There are 3 ways to turn a row about zero (a turn may also mirror it). The second row of each pair is the first, turned, with some noise. The first 27 pairs use one turn. New pairs use 2 turns, one after the other, and a turn may come again.
In the rows, 128 means zero.
Some pairs, each with its turns in order after it:
[109 105 134 117 146  87 149 111]
[120 140 107 131 147  80 128 113]	k_75

[147  95 133 100 145 101 107  89]
[133 129 140 127 106  70 154 101]	k_75

[163 106 165 115 157 108 194  86]
[126  93 139  60 164 142 164  93]	k_465

[159  95 123  88 102 163 134 109]
[144  96 146 145 134  67 135 145]	k_462

[ 68 138 129 174 159 170 166 129]
[137 157 102 107  69 169 121 185]	k_462

[160 173 134  90 125  94 146 154]
[ 89 160 153  81 138 140 124 159]	k_465

[156  93 124 113 150  98 119 134]
[112 125  97  85 103 128 138 116]	k_465

[ 93 132 187 142  92 158  89 168]
[114 141  84 203 105 134  94 125]	k_462

[105 106 155 126  91 147 103 100]
[141 107  97 173 139 128 123 158]	k_462

[100 131 125 151 102 151 134 162]
[116 120 156 175 114 115 113 123]	k_465

[156 129 106 140  57 103  99 159]
[138 127 163 171 161 131  72  93]	k_462

[159 157 162 126 166 162 116 167]
[114  87 145 128 110 169 136 182]	k_465

[ 86 134 136 158 154 181 145 196]
[ 73 143 100 144 132 204 121 137]	k_75

[145 164  92 140 129 115 141 131]
[114 171 132 134 133 166 143 129]	k_465

[117 143 111  69 135  87 182 122]
[101 120 144 133 193  80 122 156]	k_75

[ 96 150 161 109 135 108  85 145]
[103 174 142 120 101 115 115 154]	k_75

[ 82 127 118 100 106 126 129 128]
[123 164 160 141 161 127 127 128]	k_75

[142 123 121 128 134 160 137 143]
[106 107 125 148 126 138 141 132]	k_465

[111  60 150  98 109 132  95 165]
[149 173  95 186 148  81 133 123]	k_462

[138 127 187 175  95 120 134 179]
[151 150  71 162  97 150  87 163]	k_75

[119  59 163 161 126 105 120 109]
[169  93 125 108  94  93 138  89]	k_465

[194 130 143  68 104 105 139  81]
[106 148 113  62 173 104 179 156]	k_465

[138 129 104 130  88 122 148 124]
[168 116 138 135 159 133 119 125]	k_75

[181 141 125 104 145  50 132 128]
[ 98 125 169 103 175 136 164  71]	k_462

[116 122 100 167  99 129 127 143]
[158 143 141 137 135 149  95 135]	k_462

[144 158 160 162 104  87 129  95]
[109  95 145 144 144 193 141 110]	k_462

[104 163 136 135 120 147 112 122]
[135 155 144 112 123 154 135 150]	k_75

New pairs. What belongs after each?
[118 125 107 101  76  94  95 100]
[124 196 140 102 125 164 122 149]	k_465 k_465

[150 108  84 149 109 119 160 144]
[168 141 144 142 173 126 117 112]	k_465 k_465

[166 166 112 147 180  92 156 139]
[ 78  84 117 143 133  94 150 183]	k_462 k_462

[ 81 113 134 101 152 102 178 129]
[116 154 170 114  96  94 161 102]	k_465 k_75

[176 117 114 136 150 127 141 112]
[125 120 149 105 112 108 132 171]	k_465 k_462

[151 108 134 115 121 183 149  98]
[153 125 171 128  92 138 155 154]	k_75 k_462

[115  98 114 135 103 104 108 137]
[141 176 143 117 137 115 136 131]	k_465 k_465

[ 70 106 158 102 135 131 180 130]
[134 147 149 150 130 200  98 103]	k_75 k_465

[126 142 132 130 127 123  77 169]
[148 138 144 149 121  86 121 167]	k_75 k_465

[155 167  96 144 105  75 152 169]
[ 56 110 105 144 105 147  99 158]	k_465 k_462

[101 136 141 139 118 146 100 156]
[142 161 117 167 110 129 132 136]	k_462 k_465

[140 142 159 136 140 120 159  84]
[109  96 125 148 162 111 102 117]	k_75 k_75

[147 134 108  97  99  85 133  89]
[ 72 145  96 143 108 106 151 112]	k_462 k_75

[144 106 175 131  88 149 126 103]
[116 115  82 150 136  80 113 127]	k_465 k_75

[164 179 129 129 154 153 123 138]
[136 167 129 173 119  89 118 153]	k_75 k_462

[153  75 126 137 142 137 143 122]
[147 141 114 138 140 125 147  82]	k_75 k_465

[156 143  94  97 113 114 142 104]
[ 90 123 141  96 162 128 131 152]	k_465 k_75

[156 147 147 153 135  87 142 137]
[124 121 161 143 131 116  80  95]	k_75 k_75

[104 154 155 117 113  62 151  95]
[ 84 103 142 116 122  93  67 151]	k_75 k_75

[170 128 139 122 152 168 119  94]
[160 125 113 164 153 100 127  93]	k_462 k_75

[110 113 111 133 173 146 170 125]
[ 74 143 150 113 141 114 125 150]	k_462 k_465

[104 112 143 133 174 154 147 119]
[123 142 136  94 123 128 117 181]	k_75 k_462

[104 156 126 108 208  71 155  79]
[ 72  97 105 124 201 146  75 119]	k_462 k_465

[106 127 132 116  91 135 162 154]
[116 172 109 111 109 101 133 131]	k_465 k_75

[119 122  97 136 147 117  99  81]
[ 98 161 109 147 144 160 169 130]	k_465 k_465

[113 113 106 120 119 108  79 155]
[175 140 127 124 136 113 130 171]	k_75 k_465

[107 164 131 124 138 156 148 110]
[147 133 102 122  94 123 146 103]	k_465 k_462

[120 118 136  87  97 134 114  94]
[ 97 107 127 109 138  92  97 123]	k_465 k_75

[124 126 108 130 135 134 185 118]
[ 88 150 143 158 114 103 130 122]	k_462 k_462

[ 99 139 130  80 142 111 107 162]
[ 97 148  84 143 123 164 115 126]	k_75 k_462

[ 98 105 117 138 121 121 170 169]
[129 100  87 156 155 157 140 153]	k_465 k_462

[195  77 108 109 149 139 158 116]
[161 129  76 122 143  98 139  64]	k_75 k_75

[150 177 130 156  81 167 129  78]
[120  66 126 198 117 137 139 145]	k_75 k_75

[132 141 124 117 147 123 119 107]
[128 122 126 110 115 104 120 118]	k_465 k_462

[ 99  76 120 100 151 133 140 159]
[139 119  93 106 126 189 123 159]	k_75 k_462

[ 99 126 122 183 122 163 148 103]
[163 114 137 128 125 141 190 104]	k_465 k_465

[148  96 105 130 112 166 111 130]
[156 102 124 135 148 121 168 117]	k_75 k_465

[114 126 140 138 167 171 161 140]
[163 128 151 158 164 139  95 155]	k_462 k_75

[134 103 135 126 145 145 137 107]
[ 99 139 139 117 127 124 137 112]	k_462 k_465

